The first 7 rows are patterns. Each new row is the sum of 2 different patterns, raised or lowered, with some noise. Before adding, each is slid sideways (what falls off one end comes back at the other) and multiplied by a number that may be negative. Names go in the order of the patterns.
Known rows, each followed by the names of its patterns:
[  2   7   6  10 -18   1  -1   0  -1  -3 -17 -11 -11  -7 -19  -3   9   2
   2   6  12  -4  14 -10  15 -10   0  -8  -1   7   5  -8   4]
(1)
[  8  -5  20   0   5  20   0  -9  13  -4  -9  -3   5   1  11  -5  -1  11
 -11  21 -10  17 -17  -1  18   8  -4   9  15   4  -7 -12  -4]
(4)
[-10 -10 -15  10   0  12  -7   2  -8   7  -6  -2  19  13  -3 -17   4   2
 -10  10   9 -15  29 -11   4   9  11   8 -12   3   6 -13  25]
(3)
[ 22 -13  18  10   2  10 -10   6  10  11  -5 -13  17 -10  -4  12 -15  -6
 -11 -14  13  -2 -12  14 -25   7  15  -4   5 -18  11   6 -13]
(0)
[-11  -4  11   2  -2  -1   6   9 -32 -11  14  11 -19   1   7 -17  -2  -2
   0  -9  10 -20   0  -2  -5  -6   3 -10   6  11  -1  -5 -34]
(6)
[ 33   7  -8  -8   5 -20 -12 -10   0  14 -11  -1  -8  24  -4 -32   5  -4
  -1  10   9   1  -1 -27  -9   9  -5  14 -28  10  -9  15 -16]
(2)
[ 12   7  -3  12   3   5  -6  13  11 -17 -19  11  -6 -12 -27  -2  10   5
  -6 -13  11  10 -24  -3 -11   0   4   5  19  10  19   1 -10]
(5)

New rows, each followed by the names of its patterns:
[-12  16  21  -9 -13  27 -15   4  27   1   9 -10  17   0   8  21  -5  20
  16   3  17  -9   1  11  14  24   1  19 -12   0  14  -8  -6]
(0) (6)
[ 21 -21 -13   4 -21   3 -10  -6   4  -2  15 -18  31   4 -33  21   6  13
  23  -2   6  13 -31  18   5 -15  18 -23  27 -14   9   2   7]
(0) (2)
[  3  -6 -29  27  -4 -38 -22  -7  -5   7  -6  15  -2  19 -10 -16  22  11
 -11  -7   1   1 -20  14  12 -35  -1  -2  -7 -10 -23  -1  -6]
(3) (5)
[ 21   7 -21  23 -14  -4  -2  12  -4  -7 -10  12 -13  28 -11 -16 -20  12
  -5   8 -14  -5 -17  16  -7  -2  15  10  -2  -6  10   7  -6]
(1) (3)
[-13  11 -13   2  -3  11  -3  14   0 -16  -2  -5  32  -9  13  -1  -8   7
  22 -27  18  10  -4 -13 -15  10   5  -7  28 -21  14  25  15]
(4) (3)
[-42   5 -12 -24 -10  -9 -21 -29 -36 -10  -5 -31 -10 -23   2 -28 -35  -9
 -39 -37  -5 -19 -30 -44 -42 -20  -9 -30 -20 -34  -5 -49 -11]
(2) (5)
[ 13   9   1  19 -21  24  12 -33 -14  14  30 -14   2  27 -34  16  16  22
 -10  16 -23  13   4  11  -5  16   1  -4   5   9  21 -30  -5]
(3) (6)
[24 19 23 16 29 -3 31 21 17 25 29 28 15 -1 23 41  7 36 22  0 17 27 10 21
 12 22 -5 25 16  9 14 21  8]
(3) (0)
[-32   6 -15   9 -14 -15   6 -26 -19   8 -27 -19 -27 -29  -8   5 -21   2
 -32  -2   5   0   5 -16   6  12 -19   1 -25   4  -5 -19   3]
(1) (0)
[-19 -11  -5 -12 -12 -16 -23  -8  -5  25 -20 -11 -25 -15 -14 -16 -33 -34
   7  -9 -42 -27  12 -12 -19   7  -3 -16  -2 -15 -10  -4 -15]
(1) (6)
[ 0 38 31 -3  7 28 25  3 23 36 38  8 31 23 61 21 11 18 30 30 15  4 35 23
 33 46 23 16 -8  8  2 20 24]
(6) (5)
[-16   0 -23  -8   3 -41  -5  -7  -6 -28  -6   6 -18  -1  10 -22  13  -7
   7  -6 -17   0  -5 -20   5 -17  11 -12 -27 -10 -19  18 -24]
(3) (0)
[  0 -14 -35   4  15 -35  12  -9   0  -7 -26  -3 -16  -6 -13 -40  21 -25
 -12 -14 -25 -10 -36 -30 -38  -9   7 -40 -11  -7 -35  -4 -14]
(0) (5)
[  9 -20  12 -37 -18  -2   4 -14   8  -2  -2 -14  -7   2  -7   0 -29  -1
  34  -4   4  -2  -4 -13 -14  -8  15  -3 -25   1 -31  25 -28]
(1) (2)
[  3   7 -10  26 -36  12   3  22 -14  20  26  18   1  -3  24   7   5 -27
   2  37  -5  21   4  -1  10   3  -3  38   8 -11   5  -6  31]
(4) (2)
[ -5  -5 -17  -3 -34  32 -13  -5 -19  -5 -16 -10   1 -20  -8  -1  11 -13
   3  -3 -23  -5  -7 -29   1  -5 -29  -2   5  26  -2  -6 -27]
(4) (6)
[-10   7   3   4 -10  -2 -17  20 -16  10  -4   9 -30 -33  -4   1   3  14
   5   4   2  -5 -19  -9  14 -11 -15  21  -1 -13  -4 -12  -8]
(6) (2)
[ 19  -2   1  19   8  -4 -15   4  -5  36   1   9  13  20  22 -30  -1  24
   7   8   1   5 -19  12   6  15  -6  16 -17  11   0   2  15]
(3) (6)
[-18 -13 -30 -21  -7   0  -8 -11 -20  10  -5 -25 -14  -1  -2  -6  16   1
   3 -19 -23   6   1  -2 -12  -2 -26  12 -23  41  -7 -18  -1]
(0) (2)
[ -4  51  22  -9   2  36   9  -5  14   5  15   4  29  -2  29  22   9   5
  21   0  10  -1  -1   8  18  38  17  18 -11  19   2  20 -11]
(4) (6)
[ 10  -7 -31 -23  18  -9 -33 -20  11   3  -8  -5  -3 -26  -9  -6 -35   6
   1 -19  -1   4  -8  -6 -14 -26  -3  -4   3  11 -27  -6 -27]
(4) (6)
[  0   7  11  29 -13   1  32  10  18  13   2  12   1   1  -9 -12  11  -2
  12  15  -2   9  11  24 -23  -7  37  37 -12  17  27  22  13]
(6) (5)
[11 20  1 19 15 -7 31 16 15 21 21 19  4 28 25  8 40 18  4 -8 19 11 18 -4
 17 -7 27 -5 19 31 29 11 -9]
(1) (3)
[ -5   8 -28  13  -2  21 -20  10  -8  13   1   2  -8  13  -1 -15 -16  -2
   5  13  -1  10  -6  -5  17  -6  18   9  -1   8  -2   4  -2]
(1) (3)
[35 33 39  3 58 27 19 55 24 50 29 33 42 11 52 32 31 15 24 45 27 21 41 10
 27 16 16 53 36 16 30 10 37]
(3) (0)
[-41 -30 -24 -37 -13 -16 -35 -15 -39 -26 -20 -18 -23 -53 -33 -32 -45 -18
 -40 -30 -40 -17 -25  -9 -37 -17 -44 -10 -42 -30 -17 -19 -26]
(1) (3)
[  6 -13  -4  -3  -9 -16  10  16 -27  29  -6  -9  20  13  15   3 -10   6
   1   5  14 -14 -25  10  -5  24 -14  -5   6 -16   8 -17   2]
(3) (0)
[ 30 -12 -13   6  -9  17 -20 -18  11   7  22 -19  -2  -3 -21  10 -35  -9
   7 -20  15   3  -6 -14   5   4 -11  12  -5  -2  -4  17  -5]
(4) (0)
[-15  -8 -11 -20  16 -23 -12   6 -24  -1  11 -15   7  -4   4  -3 -44   4
 -15  21   6  -3   5  -3  11 -26  -5   9  -1  -9  -9   1 -10]
(0) (6)
[-25  22  13 -26   1 -12 -27 -13 -18   5   6 -20 -10  -5  30 -19 -22   3
 -15   9  12  12   8 -14 -23  -1  -4  11   5 -37   8 -15  23]
(0) (2)
[-12  15  -9  -2   7 -11   5   3   1  14  -6 -12   7  -5 -17 -17   1   1
  14 -20  -1  -3  22 -18 -14 -15   4  -2  -5  15  16  26   4]
(4) (5)
[  1 -11 -10 -17  13   0 -24 -10 -16  -3  -9 -15 -16   1 -11  -5 -18  10
  -4 -20  -7 -30 -16   0  10   6   1  17 -13 -20  16 -24   0]
(3) (5)
[ -6  -5  11 -32  -4  12  10   1 -13  15  -2 -16  28 -31  22   5  -4  -1
 -13  13   4   2   8 -28  21   0   8   1 -11 -14  -3 -10  16]
(3) (0)
[ -3 -14  -1   5 -12  22 -25 -15 -17   4  -5   2 -23 -10 -20  -3 -23  -8
  17   8  -6 -16   6  -6  -5  -3  13 -25  20 -20  -4   8   8]
(1) (3)
[ 42   5   7   0  29 -17  -7  -2   5   7  14  30  12   8  13  11  -5  21
 -20  -2  24   5   7  14  -9  -6  13  -7  44   1  13  -9  -8]
(4) (2)
[  1  10 -15  13   3   1  -4   4 -10  26  16   6   2 -23  -2  18  26  18
  11  23  14   7 -24  -5  14   7  -8  -6  22 -21  13   5  13]
(1) (6)
[ 38   5  26 -18  18 -35   5  10  18  -6  27  16  -4  -6  -6  28   2  10
  -8  -1  24  13 -18  14  -8 -11  -6  -1  39  10  -9  21 -31]
(3) (2)
[ -2  -9   6 -24  -4  -6 -12  -8  -9 -12   2 -10  -2 -12  -4 -15  -3   0
 -23  -5  16 -14   8   1   5  10   1   8  17  -8  31  -7 -24]
(1) (0)
[ 16  -1  14  23 -10   1   2  -6   9   5 -22   6 -26   7 -31  19  12 -12
  -2  14   7 -14  13   2  31   0  -3   1 -16  10   4 -23   7]
(1) (4)
[-25 -19  -7 -27  -7 -13  -4  -2  -4 -11   6   8 -17  18 -32  18 -29   9
 -12 -20  -7   3 -19 -14  -6   7  12   8 -28  -1 -24  -5 -10]
(1) (4)
[  3  27  18   3  17  21  13   5  17  15 -12   8  20   7   0 -12  12  32
  22  14   5  35  21 -17   7  -1   6   5  18  18  28  15  19]
(1) (5)
[-40 -33 -24 -29 -40 -14 -15 -41 -20 -22 -20 -54 -37 -55 -24 -22 -33 -41
 -22 -38 -47 -43 -20 -25 -42 -17  -4 -46 -31  -6 -31 -16 -40]
(3) (5)
[  6  -3   6  20 -10 -24  27 -21   2 -39  20  14  -7  -8  -4   7   0 -23
   9   5   9   1  14   4  13  17 -16  -5  26  -2   6  25  12]
(4) (5)
[  8   4  21   8   0  -1  -1  35   3  28  20  15   5   4 -19  -6   6   2
  36   0  11  19  25  -4  -6   6  -5   3  18  15  17   1 -14]
(4) (2)
[  4   1  -8   7 -29 -24  -2   0  -8 -10 -22   9 -27  27 -31  41   9 -13
  -5 -10 -20  -7  -6 -11  -5  -1 -16 -18  26 -23 -41 -13 -21]
(0) (2)
[ 11  14   2  22  -8  25  11   8  -1 -23   4  10  13  12   8  12  19  24
 -33  -1  20  19  -8   7   3 -14   0   3  -4  -1  24  -9  10]
(1) (6)
[ 0 27 22  8 16 16 26 20 19 43 42 25 28 25 42 19  6  7 28 20 17 -2 50 22
 36 21 10 11  8  9  1 13 24]
(1) (5)
[ 26  31  36  21  37  30  40  21   7  28  20  22  16  28  54  19  28  27
  28  25  33  30  65  35   7  27   8  44   3  35  -3  46 -21]
(1) (2)
[14 37 24 35 35 36 25 44 19  5 21 23 41 18 26  1 27 10 31 17 20 44 24  6
 20 32 17  9 29 14 38 21 28]
(1) (6)
[  2  17   3  -5   7 -15  26  -8  -6   7 -16  16  18  -6   9  -7  18  13
   2   6  -6  16  10   4   9 -18  -2   2   5 -16  -8  24  -2]
(1) (0)
[ -8  13  -7 -11 -15  16  -3  -9  26  -8  12   8  -6  14  -9  -3  16  -6
   4 -24  26  -8 -15   4 -12 -11 -19 -15  16   7  -8   5 -17]
(4) (0)
[  7  -9  27  -1 -17   7   7   4 -12  -4 -14 -24   8 -16 -29 -17  14   0
  11  -1  11 -12  16 -17  11   3   7 -11 -18   7   4 -18  10]
(1) (3)
[-16  44   3   6   9   8  21   7  -2  22   6  36 -10 -15  13   3  11  15
   8 -13  43  13  -3  28  26   7  13  20  27  12  21   5  13]
(3) (0)
[-20   0  18  31   6   9   5   2  -2  -9  -8   1  20  24  -9  -3  29   1
  -9  23  -1  -6  -2  10  -5  22  -2   0  12  -4  14   0  10]
(4) (6)
[ 11 -30 -11  14  12 -19  -7  28  -1  -5 -16 -14  -3 -26   3 -23  -3  20
 -18 -19   7 -21 -18 -15   3 -16  -6   3   8  -6 -11  24   6]
(4) (5)
[  2  11  19  -8  -2  11   7  39   5  -5   4   0   9  14 -12  12  11   5
   8  18  27  16   6 -11  18  13  -7  26   0   8  16  16  13]
(4) (3)
[-52 -24 -15 -10 -45 -15 -20 -40  -8 -13 -25 -44 -11 -39 -31 -16 -20 -41
   6 -41 -13  -5 -13 -20 -64 -29 -21 -22   1 -32 -31 -29  -5]
(3) (6)
[  2 -25   2  10  13 -32 -18  26  -8 -12   2  -7 -27  18 -14  22  10  -6
   6 -30  24 -11  -9   1   0 -44 -24  10   1   0   5   5  -4]
(3) (2)
[ -3  14   5  -1  -6 -22 -13  20  -3   9 -20   7  -3  21  -2  31   8   7
  -4  -2 -14 -10 -11  -7  14 -17   6 -15  24  -3 -16   5  -6]
(1) (2)
[-13  10  -6  -7   9   4  -2  18 -11 -20 -12 -10  12 -25 -46  -4  -2  16
 -24 -25  17 -20 -17 -27 -27 -10 -12   8   6  -8   0  -3  -3]
(0) (5)
[ -1 -16 -21  26 -14 -11  22 -39   0  -4  -2   3  -6 -26  17 -28  12   7
  -1   4 -36  -2   6   0  15 -15  26  -2  -9  21 -39  13   3]
(3) (0)
[  4   8  13  -7  18 -13   3  -8   3  19   6   7  -6  -8   4   2   0  -3
  33  -7 -11 -11  14  -1  -9  -1  -9  -9  -6 -10 -11  22   0]
(1) (6)
[ 21  13 -15  21  35  23  37  27  15  45  40   5  27  29  41  19  17  56
   5  14  28  23  32  27   3  38   6  33   7  22  15  25  47]
(0) (6)
